The rows of a group lie close to one hidden flat surface of 13 dimensions, which may be shifted away from zero. Surfaces can cross.
(in the rows, 128 means zero)
Some rows, each with its group after it:
[123 130 129 107 169 184 112 137 148 125 139 171 110 159 152 170]  Bazor
[188 211 118  74 162 161 126 148 103 185  71 165  64 118 204 123]  Bazor
[140 125 115 109 117  88 213  97  96 208 127  83 152  82 171 150]  Bazor
[136 158  87 106 137 158 130 125 182 126 111 135  94 100 175 143]  Bazor
[119 115 145 149  61 131 135 136 159 132 144 155 194 133 146 131]  Vefo
[102 179 113  96 171 131 153 168  35 111 122 126 151 122 104 143]  Gili
[177  87 132 123 139 149  86 135 114 175 156 129 158 120 215 136]  zinit
[153 109 176 135  91  89 175 113 154 143  93 144 121 107 150  77]  zinit
[161 195  83  86 119 144 142 143 148 145 125 153 155 184 127 119]  sori
[163 142  97 131 121 143 107 111 142 101 101 112 146 131 107 115]  sori
[171  62 152 208 123 140 100 158 243 109 171  94 135  90  95 100]  Gili
[150 145  97 134  90 117 135 142 144 155 151 139 135 117 154 153]  Vefo
[139 105 196 114  93 134 138 157 161 120 126 136 108 146 128 125]  Vefo
[ 97 126 167 117  88 119 136 125 112 143 115 128 164  98 203 107]  sori
[140 126 178  94 115  83 134  98 153 136 107 134 104 221 144  82]  Gili
[141 120 168 113 164 182 146 110  93  79  72 121 119  74 124 129]  Bazor
[ 78  95  86 172 164 115 138 124 225 115 140  91 145 143  99 136]  sori
[102 145  55 102 149  89 109 107  83 105 132 144 121  91 120  76]  sori
[112 180 117  97  94 130 110 115 122  91 144 153 109 116 175 130]  zinit
[114 130 152 138  76 135 143 135 160 137 190  96 170 116 132 128]  sori
[125  97 124 135 110 124 126 108 117 127 134 119 199 104 187 146]  Bazor
[119 139 112 147 151  93 100 102 160 107 182  61 120 146 134 126]  Gili
[122  98 199 119  96 130 160  68 150 135  91 112  71 123 145 145]  Gili
[115 136 125 163 102 130 143 104 163 115 182  98 131  94 135 172]  sori
[148 120 104  89 192 141 123 139 153 120 159 104  94 134 129 118]  sori
[129 116 112 155 150 107 101 144 111 184 147 162 111 112 153 106]  Gili
[114 124 115 108 131 127 128  98 126  79 160 128 127  99 144 121]  zinit
[132 117 144 123 158 179  91  92 148  79 137 152 165 148 161 106]  Vefo
[137 148 111 101 172 108 166  93 115 135 188 119  80 113  96 115]  sori
[ 77 151 130 146  96 131 146  86  99 105  84 157 100  99 164 210]  sori
[105 139 219 143 132 171 156 119 152 112 113 105 181 136 177 111]  Vefo
[112 185 180 104 111 154 114 158 112  64 209  73  82  94 125 141]  zinit
[166 186 131 118  97 141 148 144 111 125 134 131 153 130  84  84]  sori
[121 138 131 111 112 102 191 109  86 144 175 109 206 171 110 134]  Bazor
[112 157 163 100 110 120 190 179 151 103 196 171 134 120 148 129]  Vefo
[136 165 153 174 147 131 150 106 141 166 124 110 150 121 134  82]  zinit
[128 167 135 153 169 148 117 108 129 123 147 150 119 149 139 146]  zinit
[137  87 118 141 155 114 186 153 168 102 121  92 183  79 128 109]  zinit
[111 121 154 139 153 143 104 192 151  81 148 152  63 122  80 139]  sori
[ 68  93 167 124 139 121 163 101 137 100 136 114 174 141 120  91]  Vefo
[129 104 128 118 114  96 126 176 180 172 199  56 151 187 114 129]  zinit
[112 138 144 151 152  96 141 192 176 155 149 128 139 203 127 139]  zinit
[161  96 140 107 136 111  97 147 120 139 131 141 138 165 155 124]  zinit
[138 167 145 128 174 133 118 135 115 162 150  95  96 135 159 137]  Vefo
[118  94 158 128  83  99 164  84 115 144 140 129 136 131 120 134]  Bazor
[132 139 142 116 111 128 123 199  83 146 116 109  99 120 109 175]  Bazor
[155 112 113 102  85 110 101  93 131  93 214 137 137 133 121 100]  Gili
[167 125 129 122 104 114 134 110 120 111 125  66 180 118 155 108]  Bazor
[132 174 173 138 122 123 151 108 150  64 125 100  97 121 130 117]  zinit
[ 73 153  82 181 140  54  94 134 130 141 152 104 144 202  94 135]  Gili
[189 107 179 135 170 133 158 103 104 120 190 166 122 123 143 146]  zinit
[158 160 155 129 150 111 110 114 140  93 117 146 135 183 136  74]  sori
[159 140  90 134 134  75 137 158  87 144 129  96 142 131  98 117]  Bazor
[114 137 100 129 167 113 105 144 109 122 151 107 159 144 101  88]  zinit
[134 165 119  81 142 174 116 164 177 112 124 163  80 191 103 154]  Bazor
[113 190  89  92 213 150 152 133  87  71 147 133 135 145  91 123]  Bazor
[146 122  99 153 182 128 124 181 115 142 165 101 207 161 136 166]  Bazor
[100 163 151 148  71 155 112  86 117 116  85 134 114 121 132 155]  Vefo
[129  98 160 146 144 112 155 122 118 127 126 126 130  98 144 128]  Bazor
[133 160 115 109 146  85 181  93 111 127 116 118 119 120 152 114]  Gili
[187 123  80  97 186 130 156 110  96 143 160 189 121 132 155 174]  Gili
[113 158 200 187 160 131 116 139 100  96 139 110 172 136 112  71]  sori
[ 94  94 125 159 118 114 117  87 172 121 138  90 157 135 118 120]  Vefo
[151 121 143  99  65 108 148 128 172 132 124 156  99 143 143 135]  Vefo
[152 138 143 107 131 152 117 135  75 106 113 101 156 161 102 150]  Gili
[117 116  78 184 165 105 136  96 169 169 171 122 143 148 146 184]  Gili
[117 139 154 126 103 148 108 110 129 108 151  61 145 130 143 146]  Gili
[106 215 118  96 144 155 124 143  87  73 149 140  91 115 141 173]  sori
[139 129 154 171 115 180  91  94 117 129 164 123 168 163  95 154]  Vefo
[ 98 144 170 166 200 159 132 100 118 128 167  68 135 145 107 138]  Vefo
[146 139 118 152 157  83 138  85 153 162 130 145 148 146 170  56]  Vefo
[137 145 122 125 159 103 101 174 123  74 138  86 112 139 105 124]  Gili
[170 133 133 135 131  99 175  92  61 172 119  93 191  92 121  64]  Vefo
[150 171  70 137 125 166 148 119 131 199 191 107 181  65 161 134]  zinit
[138  91 122 143 167 142  82 139 151  88 149  64 106 114 125 156]  Gili

New rows, each followed by its group:
[ 91 146 195 124  70 102 179 156 111 149 171 129 170 143 125 112]  Vefo
[124 129 177 153 126 145 146  91 162 124 134 122  93 138 104 136]  zinit
[120 153 155  68 110 138 201 135  78 133  97 126 132 111 124 138]  Bazor
[108 137 124 157 116 178 118 140 112 128 141 142 182  81 120 124]  zinit
[165 103 189 113 103 112  71 102  81 109 182 143 134 133 154  60]  sori
[149 155 111 159 138 110 101 140  77 169 171 118 146 134 135 158]  Bazor
[146 133 119 113 141 112 150 131 116 127 136 101 181 138 142 119]  Bazor
[173 134  84 147 124 156 110 164 116 139 109  77 166  94 134 172]  Bazor
[142 157  86 125  92 162 105 106 126 131 116 146 125  92 148 154]  Bazor
[131 115 135 146 121  76 149 153 160 219 146 116 104 173 130 149]  Vefo
[176 141 142 103  84  83 172 132 109 166  82 123 101 132 114  96]  Bazor
[153 157  93 134 162 111 162 140 137 165 159 100 159 143 138 142]  Bazor
[148 115  92 134 194 100  80 169  89 144 135  49 132 114 169 149]  Bazor
[173 135 103  92 120 119 114 151  82 170 189 126 149  97 158  98]  zinit
[122 177 117  48 124 106 150 109  60 151 123 136 105 155 150 113]  Bazor
[103  93 163  84 114 114 125  88 124 116 135 133  82 130 136  93]  Gili
[160 135  99 139 147 162 111 199 172 134 110 136 114  88 159 149]  sori
[ 99 149 114 138 191 162 121 140 121 163 152 147 113 107 152 137]  zinit
[115 115 143 106 102  95 142  49  51 118 141 145  65 142  67 156]  Gili
[165 161  63 107 144 125  95 149  52 131 143  23 181 107 149 164]  Bazor
[139 104 184  99 138 163 187 123 137 112 144  84 179 129 136 134]  Vefo
[110 156 116 160 120 107 125 108 113 106 110 116 172  98 145  86]  sori
[128 107 128 160 174 150 130  98 133 133 126 141 169 100 157 113]  zinit
[115 171 108  99 155 101 208 153 133 100 125 117 128 105 113 107]  Bazor
[105 104  77 118 112 133 111 135 102 128  76 152 129 109  82 132]  sori
[138 140 135 114 109 124 136 153  99 133  90 158 133 135  83  79]  sori
[103 159 145 106 161 123 182 167 155  98 119  99  84  88 109  92]  sori
[130  61 132  44  65 132 136 130 163 128 151 124 169 187 157 162]  Vefo
[141 104 116  75 141 116 188 101  81 158  80 129 173 143 124 117]  Bazor
[143 149 171 138 130 128 165 149  89 136 142 111 114 103  89 128]  Vefo
[ 72 150  75 150 152 139 137 122 137 108 110 113 178 100  93  89]  zinit
[123 147 148 127 151 141 153 114  98  80 154  90 156  71 125  99]  Vefo
[125 178  99  93  76 115 191 131 110 151 115 132 144 100  86 103]  sori
[177 177 116 131 161 113 134 130  85  78 123 160 169 128 154 114]  zinit
[115  79  64  80 222 125 113 142  96 109  94 140 149 180 126 152]  Gili
[125  86 157 135 148 127 194 118 116 112 121 118 185  98 100 101]  Vefo
[104  99 121 108  79 116 112  15 102 125 164  93 138 128 132 126]  Gili
[185 126  66  92 121  98  90  86 109  84 119  93 131 111 185 149]  Gili
[115 117 100 142 160 123  99 107 121  97 136 117 141  86 145  98]  Vefo
[133 174 107 111 133 173 118 111 147  87 136  94 141 171 109 167]  sori
[110 145  80 114 138  76 137 147 113  84  96 118 128 131 149 161]  Gili
[123 114 129 141 110 130 183 167 124 142 160 173 195 114 116 149]  Vefo
[118  96 110  92 138 142 175 127 142 125 161 148 182 148 133 153]  Vefo
[168 134 167 100 115 128  88 137 164 109 170 113 115 166 162 104]  Gili
[ 98 219 110 152 161  91 124 126 125 134 176 105 160 133 150  48]  zinit
[ 54 152 189 150  86 135 183 125 186 137 208 147  78 105 101 132]  zinit
[133 120 117 182 124 106 146 148 101 143 162 142 148  97  64 116]  Vefo
[162 164  92 120 136  92 146 135  91 103 128  66 165 119  93 106]  Bazor
[113 161 123  62 147 168 166 121 114 160 137 154 125 155 160 167]  Bazor
[146 131 136 122 143 111 144 133 107 123  55 122 110 165 132 160]  Gili
[134 176 136 160 114 145 169 117 136 116 114 128 139 104  96 121]  zinit
[102 116 102 160 123  98 104 144 166 110 137  97 137 156 127 155]  Gili
[162 159 123 133 155 104 160 137  78 138 133 146 172 155 106 103]  Bazor
[136 146  98 137 122 130 114 115 106 103  71 135 139 109 100 103]  sori
[166 184  59 171 111 124  74  87 131 123 134 179 161 120 221 165]  sori
[187 116  89 170 114 125 124 141 153 208 109 118 104 131 121 191]  Vefo
[125 154 181  85 100 121 181 143 106 162 151 174 155 169 156 119]  Vefo
[104 124 106 131 170 144 158 174 152 129 180 100 153  76 149 142]  zinit
[193 124 149 150 110 130 120 123 116 162 139 124 125 136 102 121]  Vefo
[ 49 146 133  81 148 104 108 140  94 102 124  99 120 193 131 142]  Gili
[147 156  99 163 137 111  98 108 134 103 147 151 120 117 149 130]  sori
[ 71  75 169 122 148 155 152 172 110 121 105 129 206 107 147 122]  Vefo
[112 134 149 157 117  98 156 113  85 146 139 148 106 171  47 160]  Gili
[133 137 121 140 156 151 158 117 111 166 163 171 183 159 145 159]  Bazor
[160  90 143 161 111 100 117 144 165 129 168 101 129 122 109 104]  Vefo
[156  90 130 151 120  90 174 119 153 160 166  98 169 173  45 100]  zinit
[125  95 168 122 178 141 124 155  97 147 148 135 124  74 155  79]  zinit
[174 168 117 123 192  99 158 132 116 107 103 109 117 151 122 112]  zinit
[138 124 156 132 141  94 137 108 143  86 165 150 143 130 187 104]  zinit
[113 189 109  96 152  93 147 153 153 164 147  86  61 136 148 102]  zinit
[163 150 129 138 178 136 172 148  75 178 100 126 125  93 141 154]  Bazor
[127 100 118 132 164 116 143  87 106 173 137 174 152 160 137 132]  Bazor
[165 187 128 110  96 141 182 132  93 191 126 150 160 140 144 147]  Bazor
[123 137 122 137 135 110 172 156  94 120 182 160 130  96  69 135]  Vefo
[138 153 127 150 120 126 159  90 142 155 156 105 146 122 104 105]  zinit
[151  87 145  76 145  98 123 113 101 137 171 112  69 127 110  96]  zinit
[ 80 150 132 116 129 160 165  92 166  81 138  64 119 134 114 200]  sori
[136 134  90 100 141  90 166 153 132 140 119 111 150 134 129 117]  Bazor
